The groups are shells around one centre, one inside the other: the same stretched ball of 6 dimensions in 8 sizes.
Some rows, each with its group after it:
-536 -211 -274    8  321  -93  189 -549  -81  139  480   25  156  -93  258  149  447 -241 -236   -3   40   18 : k207
 -94 -235 -101    5   19 -127  132  203 -190  432  200  232 -394  -29  241  -72  334 -177 -229 -132  150  278 : k207
-518 -194 -338   33  300  -95  245 -455  -81  143  426   56  165  -88  264  150  389 -261 -197  -26   35   64 : k383
-534    2 -291   52  352 -181  132 -274 -148   33  314  187   22   56   62 -211  576 -378   77 -266 -145  -21 : k583
-289   -7 -177   41  260 -188  176    2 -167  223  219  264 -177   94   65 -308  516 -392    1 -360 -119  119 : k583
-656   86 -345   80  470 -192  218 -417  -87  -53  326  184  205   77   11 -251  577 -474  114 -315 -272  -75 : k606
-368  -19 -267   61  301 -168  279 -125 -108  192  251  223   -5   51  110 -196  439 -412  -46 -308 -127  127 : k629
 -59 -324 -117  -32  252  -31  152  -71 -300  476  417   52 -292   43  346  113  420 -172 -203 -121  175  156 : k951
-393  -57 -238   46   50 -222  121   14  -87  151  172  298 -170  -55   94 -223  455 -294  -94 -207    2  187 : k951
-409 -295 -202  -10  -72 -151   29 -164  -78  216  311  156 -179 -217  273  113  381  -74 -337  106  251  197 : k906
 -56 -382  -83  -52   98  -49   54  -11 -290  478  395   73 -396  -33  364  141  419  -77 -271  -27  282  195 : k906
-372 -290 -331    3  307  -44  222 -418 -186  245  491   -6   64  -60  356  254  415 -204 -193  -19  145   81 : k931
-206 -243 -134   38   92  -92  165  182 -167  387  178  202 -306  -36  249    2  208 -152 -200  -24   92  219 : k383
-282  -16 -181   67  270 -166  257   75 -130  266  166  273 -147   85   84 -271  374 -392  -36 -315 -149  155 : k931
  41 -317 -228  -21   95  -68  205   92 -303  502  343  125 -344    8  374  104  415 -190 -193 -198  270  305 : k606
-431 -111 -304   61  510  -62  305 -321 -176  191  384   66  119   87  205   20  382 -360   -6 -182 -133   -8 : k951
-423 -155 -255   37  340  -93  152 -215 -197  176  348  104  -47   29  199    1  425 -256  -24 -108  -25   15 : k629
-573 -189 -243    4  244 -129   55 -450 -111   76  428   75   34  -94  200   57  510 -197 -156    7   50  -14 : k906
-365 -256 -254   12  196  -89  280 -342  -58  291  398   77   63 -123  314  173  317 -229 -351  -11  112  181 : k931
  28 -386 -161  -20  165   -5  108  164 -388  519  345   71 -446   48  396  168  350  -87 -119  -72  269  203 : k931
  12 -329 -232   -9  215  -23  257   25 -311  511  377   71 -267   40  396  165  356 -200 -179 -165  217  249 : k606
-402  -14 -296   25  398 -166  168 -315 -208  109  389  153    4  106  101 -202  670 -421   78 -375 -108    5 : k583
 183 -465  -82  -35   91   24  123  317 -406  668  314   74 -577   38  457  218  254  -27 -220  -30  345  289 : k906
-499  -81 -186   71  420 -100  269 -239  -71  184  284  139   76   33  134  -74  287 -334 -111 -102 -190   10 : k583
-476   32 -223   70  303 -199  261 -181  -35  128  225  252   47   27   44 -266  432 -430  -77 -283 -202   90 : k383
-116 -304 -198   18  221  -29  261   24 -230  458  316   93 -209    6  352  150  245 -184 -211  -67  139  214 : k207
-322 -171 -225   12  413  -70  154 -254 -262  239  419   64  -80   89  222   -1  507 -282   -8 -186  -15    0 : k629
-247 -235 -165  -12   93 -127   29  -33 -230  285  316  159 -303  -34  233  -23  487 -158 -135  -98  160  142 : k931
-696   13 -250   56  293 -214  182 -456   39  -19  311  198  192  -70   38 -186  488 -380 -138 -146 -181   -1 : k606
-551 -112 -205   70  331 -111  209 -226  -57  142  267  147   53  -27  145  -35  275 -272 -128  -20 -129   17 : k951
-324 -378 -124  -26  174  -37  118 -296 -141  351  440   13 -115 -129  363  259  306  -73 -379  147  203  113 : k583
-386 -150 -345   30   88 -170  187 -177 -107  169  301  190  -41  -97  217   -8  458 -268 -153 -149  110  198 : k951
-610   23 -335   61  462 -166  255 -485  -74   10  381  138  233   43   77 -151  549 -450   10 -270 -210  -40 : k383
  42 -200 -123    0  202  -91  164  232 -335  484  258  194 -437  130  241 -126  447 -263  -47 -316   92  223 : k606
 -67 -232 -215    6  369  -33  199    2 -367  416  376   78 -262  148  297   26  454 -261   12 -255   72  111 : k931
-322 -356 -209    7  193  -29  224 -251 -122  355  398   28  -41 -124  379  285  223 -115 -354  121  177  158 : k629
-433 -186 -306   37  419  -57  259 -377 -167  199  427   35  104   14  262  119  390 -286  -96  -91  -21   20 : k207
  -5 -144 -180   19  189 -120  180  249 -318  424  220  232 -401  131  203 -180  464 -302    9 -361   58  229 : k951
-640  -67 -242   59  363 -142  218 -427  -11   60  337  131  181  -47  117  -55  381 -328 -146  -65 -155  -16 : k383
-177 -399  -95  -45   58  -57  122 -173 -153  445  411   57 -230 -142  385  228  326  -70 -442   86  284  224 : k906
-311   18 -207   46  359 -176  260 -127 -144  217  273  229  -52  115   72 -289  527 -458  -10 -405 -173  100 : k606
-371 -318 -267   15  173  -58  266 -320  -72  306  400   46   48 -152  364  271  248 -162 -371   86  165  182 : k583
-169 -210  -74   19   87 -120  168  145 -141  410  194  224 -314  -27  215  -79  275 -199 -253  -97   68  237 : k383
-182 -280  -98    5  204  -58  208  -41 -165  433  315  111 -207  -23  296   80  267 -180 -288  -36   94  182 : k629
-472  -13 -175   80  406 -138  332 -211  -19  198  243  195  101   42   87 -175  297 -413 -139 -200 -245   63 : k906
-501  -44 -317   25  186 -214  123 -317  -99   49  336  201   16  -45  107 -158  615 -345  -57 -243  -11   82 : k583
-198 -128 -142   39  301 -102  231   49 -201  356  245  187 -205   92  177 -131  355 -312  -79 -236  -61  139 : k629
-276 -335 -106    4  145  -47   62   -7 -209  355  304   93 -286  -61  305  139  260  -58 -223  109  158  112 : k606
-122 -193 -177   22   -4 -152  177  209 -165  390  172  263 -338  -40  226  -93  338 -221 -202 -177  138  311 : k383
-440    2 -307   46  356 -176  176 -239 -177   87  322  190    1   84   83 -218  599 -411   83 -341 -126   24 : k207
-533 -106 -281   53  314 -132  300 -397   -9  144  346  126  185  -67  181    8  351 -339 -216  -95  -83   83 : k207
-578   -2 -298   91  341 -166  310 -275   -1   83  245  204  174  -16   89 -139  339 -403  -94 -176 -199   64 : k951
-195 -243 -237   -3   94 -116   74   13 -264  303  313  156 -300  -18  266   11  479 -172  -91 -138  190  179 : k629
 -59 -176 -124   24   93 -128  145  302 -251  423  162  258 -430   58  200 -158  361 -233  -87 -235   78  252 : k931
-191 -446 -139  -39   35  -34  107 -149 -178  438  412   34 -240 -164  428  313  282  -15 -423  157  336  222 : k207
 -76 -466 -135  -27 -192  -68   66  189 -189  500  254  145 -450 -206  429  259  199   50 -429  170  434  363 : k906

New rows, each followed by its group:
-508 -267 -238    9  299  -64  215 -510  -62  202  467    8  141 -122  303  224  340 -194 -317   83   69   48 : k383
-277 -309 -113  -13  134  -77  120 -154 -142  355  358   93 -187  -94  302  123  329 -123 -323   44  159  153 : k629
-300 -148 -346   39  324  -94  238 -163 -236  230  355  115  -45   56  240   11  462 -315    6 -231   22  103 : k583
-420 -288 -173    7  228  -65  223 -371  -49  288  408   47   44 -132  308  199  272 -171 -383   93   89  115 : k383
-341 -211 -261  -13  154 -136   88 -265 -188  205  404  115 -115  -58  244   29  557 -218 -147 -127  149  116 : k629
-479  105 -296   84  284 -237  215  -79  -92   53  174  311  -10   76  -15 -379  529 -470   93 -395 -222   80 : k906
-265  -58 -294   33   68 -217  151   43 -168  200  210  288 -208   -1  127 -227  546 -338  -29 -333   48  227 : k906
-345 -360 -248  -20  115  -65  152 -342 -129  295  451   28  -46 -165  379  283  362 -105 -356   98  256  163 : k629
-288  -22 -278   49  237 -182  151   46 -231  183  219  258 -200  100   94 -263  547 -369  106 -366  -61  119 : k951
-350 -204 -137   18  347  -67  181 -225 -162  288  367   81  -74   17  228   30  357 -236 -173  -62  -22   43 : k207
-271 -272 -220  -29  125 -111   72 -225 -212  275  419   92 -183  -69  291   86  527 -167 -200  -82  209  140 : k207
-254 -392 -162    1  195   -5  215 -174 -153  420  388   19 -114 -105  402  304  183  -84 -366  143  195  166 : k207
-502   79 -208   61  270 -240  193 -179  -38   74  213  290    6   35  -13 -365  530 -448  -32 -337 -216   71 : k906
-203 -371 -174   -5  303   13  166 -153 -272  410  427   -6 -178   -1  387  257  294 -109 -200   46  166   91 : k207
-268 -262 -276  -26  424  -36  178 -439 -292  282  562  -33  -15   55  329  164  577 -257  -89 -167  109   18 : k906
-172 -438 -206  -45  276   25   73 -246 -353  398  529  -66 -225  -13  443  338  429  -52 -176   58  289   66 : k906
-297 -211 -194  -12  218 -111   50 -170 -248  242  384  111 -209    9  226  -14  544 -203  -78 -135  105   67 : k931
-316 -223 -204    0  428  -44  193 -347 -232  284  471   16  -25   56  273   92  463 -261 -113 -124   14   10 : k383
  -2 -402 -159  -41 -116  -90  142   94 -198  520  314  145 -386 -147  409  182  328  -71 -412  -14  392  383 : k906
-350 -298 -226    7  -64 -134   94  -74  -88  265  274  168 -188 -198  296  128  310  -88 -326   87  246  240 : k583
-248 -385 -255  -54   91  -70  104 -364 -200  326  517    8 -117 -144  406  282  497 -104 -336   21  337  180 : k906
 -55 -201 -167   16  149 -102  141  232 -301  415  224  206 -403   79  235  -97  404 -226  -41 -239  103  216 : k207
-555    5 -291   88  307 -178  259 -201  -35   76  222  228   98   -1   72 -180  374 -388  -44 -197 -183   64 : k583
-491  -74 -249   21  202 -191   56 -245 -138   71  320  191  -75  -22  104 -159  584 -289  -32 -184  -16   37 : k606
-327 -105 -235   13  378 -120  208 -293 -193  223  402  114  -21   72  178  -87  551 -361  -58 -278  -50   53 : k207
-133 -311 -254  -29   11 -111   77  -28 -263  352  362  131 -312  -73  336  103  497 -133 -187 -109  307  245 : k931
-566 -102 -258   35  355 -130   96 -358 -150   58  374  109   33    6  136  -55  508 -277   -9 -102  -75  -56 : k606
-445 -143 -241   29  237 -134   81 -179 -177  139  316  149 -105  -10  167  -54  471 -233  -37 -103    9   36 : k931
-254 -338 -192  -22  198  -50  206 -299 -152  372  450   27  -69  -94  368  230  354 -158 -348   16  194  166 : k207
-116 -213 -107   16  141 -103  217  109 -170  440  234  197 -284    5  242  -54  302 -234 -235 -155   72  245 : k207
-711   18 -328   79  429 -169  296 -532   27  -16  348  145  325  -29   75 -108  433 -431  -93 -164 -233  -27 : k951
  76 -419  -83  -31  125    1  131  186 -344  595  334   74 -473   19  415  184  283  -65 -242  -30  284  249 : k931
-317 -248 -154   30  141  -91  281 -127  -31  361  277  142  -52 -118  280  100  183 -203 -387   26   69  224 : k931
-408 -117 -189    4  319 -139  190 -387 -104  198  411  116   30   -6  170  -69  526 -333 -184 -191  -39   58 : k906
-354 -239  -89   31   43 -124  195  -32    0  336  207  198 -145 -155  231   31  165 -155 -409   79   71  229 : k951
-608  -81 -249   42  146 -200  107 -295  -14   40  278  205   34 -116  105 -106  448 -267 -161  -60  -33   66 : k951
-145 -443 -170  -14  -37  -37  111   63 -201  458  307   90 -331 -158  426  291  200    8 -365  162  353  277 : k931
-409  -41 -279   58  253 -172  184  -91 -145  141  241  225  -69   35  107 -184  468 -349   11 -253  -82   94 : k629
-165 -158 -329   24  403  -66  235 -103 -343  303  390   90 -133  149  258  -10  528 -336   92 -329   27   88 : k906
-445  -96 -301   53  402 -107  327 -355  -91  185  369  107  153   15  193   -5  390 -377 -121 -187 -102   67 : k383
-351 -406 -148  -10  208   -7  213 -348  -89  378  446  -18  -11 -159  407  355  189  -75 -456  213  191  133 : k606
 -96 -276 -197  -15  339  -28  128  -65 -377  397  423   46 -281  115  316   75  496 -206  -16 -192  128   83 : k931
-386 -211 -340   11  392  -62  192 -405 -238  190  486   15   48   23  286  134  516 -268  -45 -135   60   15 : k383
-247 -103 -172   37  397  -94  245  -82 -212  310  306  150 -117  121  168 -127  417 -354  -35 -272 -104   78 : k207
-201 -401 -232  -30  -60  -84  112 -110 -162  380  372   91 -232 -192  407  262  340  -49 -384   88  370  283 : k931
-303 -108 -267   15   43 -206   89  -22 -166  188  250  253 -218  -40  151 -164  555 -274  -74 -245   98  197 : k951
-280  -68 -317   40  166 -182  247  -67 -143  223  258  237  -87    7  162 -152  493 -371  -70 -322   11  213 : k951
-381  -29 -257   73  310 -152  250  -49 -134  187  215  226  -50   65  106 -191  391 -378    2 -265 -139  101 : k207
 -90 -167 -285    7  159 -129  162   77 -306  337  298  190 -296   71  241  -87  542 -288    4 -329  133  217 : k951
-507 -345 -215   -4  290  -28  160 -517  -96  225  499  -40   97 -142  353  320  309 -110 -339  187  131   20 : k606
-457 -263 -283   23  331  -45  213 -395 -140  212  439   14   80  -65  310  215  337 -195 -196   41   67   39 : k207
  18 -272 -166    9  147  -62  225  208 -283  511  258  164 -368   49  318   25  314 -207 -158 -189  159  276 : k383
-431 -169 -279   48  250 -106  195 -180 -134  188  305  132  -22  -35  217   32  348 -243 -107  -64   10   88 : k629
-296  -38 -251   59  273 -159  256  -12 -154  236  223  237 -100   72  121 -204  428 -387  -17 -316  -98  148 : k629
-276  -58 -189   16  126 -208  103   -6 -167  216  239  268 -234   24   99 -263  568 -328  -57 -314    1  164 : k606
